The first 7 rows are patterns. Each new row is the sum of 2 different patterns, raised or lowered, with some noise. Before adding, each is slid sideways (what falls off one end comes back at the other) and multiplied by a number that may be negative. Names go in the order of the patterns.
Some rows, each with the names of its patterns after it:
 -2.8  -2.7 -29.4  19.4   2.7  -1.1 -21.0 -32.8  -7.7  -5.6  -4.8   0.1  -7.8   6.7 -32.8  12.0   1.5  -2.6  -4.1   5.1 -14.7 -24.9 -13.6  -4.2  -1.1  -2.8  -4.5  -1.7   0.6   8.7  25.3  18.5  -6.6   3.7  20.5  -1.5 -19.3  23.5  -8.3  -0.5   8.8 -11.0   5.0 -13.9 -> z_658
 -3.6  30.1   4.4   5.3  -2.3  -3.0  -1.9 -14.3   8.9   0.3  -9.3   4.6   0.8   0.3   4.0  -0.4  -0.9 -31.4  -1.1 -15.4  -1.7  -1.7   6.3   0.2  -1.1 -15.5  11.0   5.4 -16.7  -4.9  -5.4  19.5   6.9  13.3  -4.4 -17.4 -10.0  32.8   5.9  -6.4   7.4  -1.3  -3.2   2.5 -> z_529
  5.5  -5.4   0.8  -0.7  -2.4  -2.7   3.1  -8.0 -31.9   9.4  24.0  -1.1   0.4   7.2 -10.0   9.9  -8.8  -3.7   0.5   1.3   6.8  -3.2 -20.6   2.5  -0.5 -25.8   7.3  -5.3  -5.5 -25.7  -7.6  -2.5   0.9   3.1  32.8 -14.2   6.9   2.0   7.3  26.6  24.6   1.6  11.8  -2.2 -> z_436
 21.3  32.8  -7.0  27.4   0.0  12.6  -0.2  -3.5 -13.1  -7.8   2.9  32.8  11.1   5.1  -0.8   8.8 -13.0   3.4 -11.9   1.4   5.9   5.4  -6.0   4.7  -5.2  -3.0   3.6   4.6   9.4  12.6   0.5  13.3   1.8  -3.9   6.4  20.9   3.3  -3.8 -32.8  21.9  -5.8  -3.8  -2.6  -6.7 -> z_805
  5.6  14.0  10.0 -14.1   5.9 -10.8  -0.6   1.6  -3.0  -4.7   8.6  10.9   6.9   5.2  -0.4   4.2  -5.1  14.8  19.1 -16.4  13.3 -16.9   7.8   0.2  -7.0  -0.3   5.4   5.8  -5.1  15.8  -1.0  15.8  -3.9 -16.0   5.7  13.1  11.0   4.1   7.5  -0.6  -4.0   6.8 -20.8   3.1 -> z_912
  7.5  -2.3   4.5 -18.1  20.6 -25.0 -13.6 -17.3 -21.6   3.0 -19.2  -4.5  -0.6  32.8   3.5   4.4  17.5  -3.3   3.4  -5.1 -25.7   5.6 -18.7  -8.0  -1.8  -6.3 -13.6 -25.8  19.7   4.0 -24.7  -4.4  -1.4  12.1  -9.0  -6.3 -16.2 -23.9   4.1 -16.9  14.8   0.6 -20.4  -4.7 -> z_697
 16.3  19.2   2.4  17.5  -9.1  -4.5 -12.8   3.6  22.6   3.0  18.4  -6.9 -12.5   9.8   0.7   0.1  -2.1   2.6  -3.0  -8.6   2.4  -3.9   5.1 -32.8  10.6  -4.6  10.5  32.8   1.7  14.1  -2.2   1.4   2.2 -10.9  -1.6   1.9   4.4  -2.3  -1.8  19.6  -4.1  24.0 -15.0  -0.7 -> z_481

New rows. What belongs after each?
-15.5  -6.9 -21.6 -12.1  16.3 -25.4 -13.1 -30.9 -40.0   2.6 -30.2 -13.4   8.8 -24.2  -0.8  -9.1   8.1 -12.2 -11.5 -14.3 -34.6 -44.4 -22.1  -9.1 -16.3 -35.5 -58.1 -41.5 -31.5 -18.6  -8.8  -9.2 -13.4 -35.5 -17.7 -29.1  -6.9  -7.6 -16.5  15.2 -25.9 -36.5 -15.4 -13.7 -> z_436 z_481
 20.2 -20.5   1.5 -25.3 -24.4   3.2  -8.4 -18.1 -14.0 -19.0  20.6 -36.0  29.9 -15.2  -0.1  19.6   1.4   5.3   5.9 -23.0 -47.8 -29.2 -14.8  -8.4  -8.7  -0.5 -16.7  -2.6 -10.2   2.2  -7.5 -14.8  -6.3  -5.1  -0.3 -30.9 -21.8  12.9 -40.6  -3.6 -30.1   3.0  21.9   0.5 -> z_697 z_481
-13.9   1.0  -4.7   4.5 -31.6  19.1  11.6   5.6   3.1   5.0  -8.0 -25.7   1.9  15.1 -14.9  10.5 -18.7   7.2   1.1   2.3  22.8  22.1  -0.3  -1.1  33.0  -1.7  -2.1  17.9 -22.1   5.2  20.9   1.2   8.4  -4.3  -2.2  -5.0 -18.7  -2.5   5.5   5.2  -3.6 -18.5 -19.3   1.7 -> z_658 z_912
  1.4  28.7  16.5  -8.2   3.8  15.3  14.5   9.1  15.4   0.3 -19.0  17.4   8.8  56.3  -1.3   7.5  16.4  25.0  21.6   2.2 -23.7  38.5 -24.8   7.7  -6.2   1.8  22.8  14.3  19.9  13.5  12.5   9.5  15.9  30.6   6.4  31.2  10.7  10.0  19.8  -1.7   5.6  21.1   8.9  11.1 -> z_805 z_697
 12.6   6.7   9.8  15.3  10.1   6.7 -23.2  48.1  22.1  13.0   0.1 -14.3  -1.1   4.9   4.2   5.2   7.8  19.6  17.4   5.3 -13.1  13.8  10.5 -31.6  20.3 -16.5  18.2 -13.3 -11.5 -10.0   9.0  -2.8  46.7   1.0  27.0   8.1  -4.8  31.1  14.5  17.2  32.9  -0.9  13.1   4.3 -> z_436 z_481
  5.4  15.1   5.3 -23.2  10.2   4.0  12.3   9.9  13.2  -3.4   1.4   3.8 -19.7   7.4  11.2  21.8  20.3 -11.3  18.1  -7.9  -3.4   7.1  14.8  -0.2   7.7 -12.6  25.5   1.4  -1.6   3.1  -8.6  32.1  43.5 -19.2  35.2 -13.6  18.5   0.8  -7.1  -9.8   1.1  10.0  22.4  24.4 -> z_805 z_912
 -5.3  -8.1   8.5 -15.7   8.1  20.0  15.5 -27.0   0.2  16.2  -3.8   8.7   3.5  29.3  -0.7 -19.4  -8.0 -26.1   5.5  -4.7   8.0  16.5  -5.0  13.6  13.8  -1.5  -0.5   5.7   2.1 -12.0   8.0  13.2  17.5  19.7  -7.4  -9.9  -2.7 -10.2  13.6  21.3   5.0  -3.4   1.0   6.2 -> z_529 z_481
-11.0  -7.9  -2.9 -11.8  -8.6 -28.4 -41.3   0.8 -24.6 -24.3 -11.6 -12.8   6.3  13.0 -22.4   7.6 -19.9   6.7   0.0 -33.5 -15.9 -36.5  -7.5   8.8 -13.7 -12.8 -13.0  -5.4 -30.9  -0.9 -26.1  -2.3 -15.2 -25.4 -15.5  -1.3 -11.0 -15.3  -7.9 -13.0 -12.8  -1.3 -33.9  -3.0 -> z_805 z_912
-14.7 -25.9 -38.9 -39.6 -19.0 -20.3 -56.2 -18.7  -0.2 -32.7  -7.3 -30.3 -26.5 -20.0 -26.5  -8.5 -21.3 -23.2  11.3 -31.5 -19.9 -17.1  -2.9  10.6 -19.7  -6.3  -2.0 -34.7  -5.4 -41.6  13.3 -32.3 -27.9 -19.5 -13.2 -22.2 -13.3  12.3  -9.8  -5.5 -24.4 -31.5 -14.0  -9.6 -> z_658 z_912
 22.4 -14.2  16.7   8.7  11.6  18.2  27.4  26.6   1.9 -10.8  34.1   4.1   7.7   9.7   4.0  26.9  34.8  33.3  30.2  24.3  21.9  12.7   4.4   2.9   7.5  26.4  23.2  14.0  29.5  15.5  22.5 -12.6   7.6  -7.2  16.8  29.8  23.8 -19.7   9.9  12.7   3.3  15.1  18.4  15.4 -> z_529 z_805
 -5.4  -4.0  -4.9  21.3  -2.3  -0.2  19.4   2.5   7.8 -22.7   4.9   4.1 -10.8  26.7  -6.8 -24.9  -6.8  -0.6  -7.8   4.7   6.5  -7.4  15.5 -31.2   7.9  -9.5 -12.8   5.3  11.6  22.3  -5.6   4.7   6.8  -8.7   3.3 -19.4  -2.0   3.5  12.4  36.1 -12.8  18.6  -9.2  -0.5 -> z_529 z_912
 -7.8  -6.6  20.2 -11.4  -6.8 -11.3   4.8 -10.1 -24.8 -42.4   5.6 -15.8 -18.6 -17.5  -4.6  -0.6  30.8 -30.8   7.4  -2.1  11.2 -11.4  -3.0 -32.2 -23.6 -21.4  15.3  10.8  -8.3  -0.5 -11.8 -33.6  -5.0 -24.0 -13.5 -10.9  -8.6 -20.0 -16.0 -16.3 -18.7  -7.3 -35.2   1.6 -> z_805 z_481
-15.3 -27.4 -14.2 -22.7  10.3 -30.8 -21.9  -3.6 -19.1  -6.7 -18.8  -0.1   2.6  -3.2 -16.6  -4.6 -22.2 -21.5 -28.7 -23.8 -24.2 -31.1  -1.6 -27.2 -44.8 -11.1  -4.0 -36.8 -14.8 -17.9 -27.8 -16.8 -22.3 -12.3 -13.1 -40.5  11.0 -37.8 -14.3   3.9  -1.3  15.4 -15.4 -13.9 -> z_658 z_481
26.5 28.5 13.4  6.3 26.3 35.6 27.4  8.7 27.7 20.1 -1.9 31.1 -1.7 19.3  6.1 27.0 27.2  8.3 27.4 33.2 10.0 26.5 18.2 21.4 46.7 47.4 27.1 33.1 17.5 28.9 11.6 33.3 36.7  3.2 29.7  7.8 20.6 -2.2 21.0 37.0 23.2 25.7 20.8 27.0 -> z_436 z_912
-36.9 -25.5 -28.7 -23.9  -5.2 -23.3 -33.5 -31.9 -31.5 -36.1 -20.8 -28.0 -28.0  -2.9 -27.5 -40.5 -34.2 -26.1  13.2 -40.2  -9.0 -18.7 -19.9 -14.6 -32.6 -50.4 -23.7 -45.7 -25.2 -29.3 -24.3 -14.8 -22.5 -30.0 -10.4 -53.9 -16.5 -31.2 -20.7 -22.6 -12.3 -27.6 -17.7 -19.0 -> z_805 z_912
 17.6  -1.1   4.2  -1.5   1.3   3.1   2.0  -1.7 -16.2 -18.5  16.7  -2.5 -22.8   5.9  34.8 -21.7   5.4 -24.6   7.0   6.2  -8.1  11.2  -2.6  17.9  52.0 -25.3  17.1   0.6  28.9  31.6   4.5  -4.6  -0.2   1.6  32.0   1.1  36.2 -11.8   4.5  -8.0   7.2 -13.8  15.1  29.1 -> z_658 z_805
-18.0  11.5 -15.7  -5.5   0.6 -20.1  -5.6 -30.9 -12.0  25.0  10.6  -8.0  -0.4 -14.0 -27.5 -21.4 -19.8   5.7  -7.4   4.7 -25.0 -20.6 -10.1 -15.3 -10.4 -11.8  -4.3  -7.4 -20.5  -1.5 -15.3 -13.4 -35.0  10.8 -14.7  -9.4 -14.5   4.4  -8.0 -18.8 -15.4 -18.1  -5.3  11.5 -> z_805 z_481
 -1.9   5.7  31.3   3.1  18.4   8.2  37.8  11.9   0.5   6.3  17.2 -26.4  12.4 -32.4  18.8  -9.0 -26.4 -23.0  -5.5   9.3  31.5  -8.8  30.6   1.2  13.7   4.4   1.5 -12.0   4.1  34.8  21.5 -11.1   7.7   2.2   2.5   0.9  -4.5   1.7   6.9   6.7   6.5  -9.6   9.2  17.9 -> z_436 z_805
-53.4 -36.1 -21.1 -12.4 -25.7  -5.9 -24.2  -7.0 -25.5 -18.0 -14.2 -26.9 -15.5 -28.2 -13.8 -23.5 -30.5 -30.2 -29.0 -18.3 -37.0 -11.6 -19.1 -17.0 -43.7 -34.4 -14.2  18.9 -33.3 -13.5 -12.7 -18.8 -17.8 -36.4 -66.3 -12.5 -42.2 -11.5 -26.0 -30.5 -14.3 -15.8 -14.8 -22.6 -> z_805 z_912
  5.7 -30.1  -9.1 -23.8 -12.1  -5.3  -5.0 -21.3  16.5 -11.0  -5.6 -13.6 -24.3 -35.5 -20.2 -36.6  12.7  -5.1  -3.3 -11.9 -24.7 -27.3 -26.9 -31.3 -17.6 -17.9 -19.4 -17.4  -7.4 -18.5 -18.7 -17.3 -12.5 -16.2   4.7  -2.0 -23.5  -6.6 -39.1  -7.5  -1.4 -23.8 -24.0 -45.9 -> z_805 z_912
 11.6  14.3  -5.2  11.6  20.6   5.0   3.8   0.7  -6.4  17.0  22.9  46.1   2.6  21.9  10.6  12.5  37.9  10.6  14.4  23.8  19.9  24.4  -7.4  16.0  -0.6   7.5   9.1   9.6  -0.7  -8.4  27.9  34.9  13.2  10.2  19.8  -1.6  31.5  19.8  -8.4  22.8  -3.5  20.9   6.9 -13.1 -> z_436 z_912
 -6.8  -4.2 -11.7  -7.2 -11.2  -8.4  24.1  -2.1  13.9   3.7  -4.3  -2.5  -7.7  -9.0  11.8  -2.1 -10.0   5.8 -26.6  13.7 -29.3 -16.4 -21.5  -7.4  24.2  25.8 -43.0   7.6  -1.5  -5.4  -5.6  -6.4 -19.0  -8.8 -31.8  12.3  -3.6  -1.5  -5.5   1.4  -3.6 -13.2 -15.5   2.6 -> z_529 z_805
 -4.6   2.7  26.3  28.5   3.7  19.7   1.2  -5.0  20.9  15.0   6.7  26.5  12.0   4.9  -7.2   6.5  19.4  12.8 -11.2  22.6   5.8  22.3  45.1   6.6  16.2   4.1   8.8  13.9  -1.9  13.9   2.3   1.9  21.6  -0.4  41.7   1.9  33.7   3.7  10.5  21.8  25.0  17.6  15.4   4.6 -> z_912 z_481
  6.4  -5.5  44.2  12.8   1.8   6.3  24.1  47.1   9.5   6.1  -0.2  -1.9  20.1   8.8  38.4  17.0  22.6  15.2  25.5   9.0  17.7  20.0  35.7   9.2  11.6   5.5   5.4  29.4  -0.4   8.9  17.2  46.0  25.7  22.1  41.9   7.8   9.2  30.9 -11.1  42.1  -0.7  14.7  26.2  18.0 -> z_912 z_697
-13.6   7.3  36.5 -11.8  -2.8  -4.6   8.1   0.9 -16.1  15.5 -25.8 -38.8   1.2 -15.0 -18.8  -5.0 -10.7 -20.0 -10.0 -20.8  -8.6 -12.5  -6.7 -13.2 -19.7 -33.1 -27.4  -9.3  -9.8  -5.3 -19.2 -14.6 -32.5  -6.0 -16.8 -11.5 -10.8  -9.5   2.3 -10.5 -11.7   8.2 -26.7   1.3 -> z_658 z_436
 -0.4   1.7  -6.5  -2.7 -17.2 -34.1  -2.9  -2.1 -27.5 -16.9  11.8 -13.5   8.3  -3.9 -13.4  -7.1 -20.2 -13.9  -3.8  -0.8  -6.1  -7.7  -3.9 -23.0  -4.4 -11.3  -9.2  -1.6 -11.7 -28.0  -8.1  -1.5  48.9 -24.1  11.8   0.0  -1.6  -2.3 -25.6 -36.5  13.0 -38.8  -8.4  -4.9 -> z_529 z_805
 -6.1 -20.0   5.9  -8.7   4.5   2.7  31.0  22.6   5.3  37.4  -7.8   8.0  13.0  -0.7  11.0   3.1  -8.4   0.0  -9.5  -2.4   1.9  23.2  20.8 -19.4  -7.0  11.2  16.6  -1.5  -0.4  -7.1 -15.0   3.1  -6.5  14.0   8.4 -34.7   8.8   8.3  11.1  32.0  -7.2  31.1 -15.4  -5.1 -> z_697 z_481
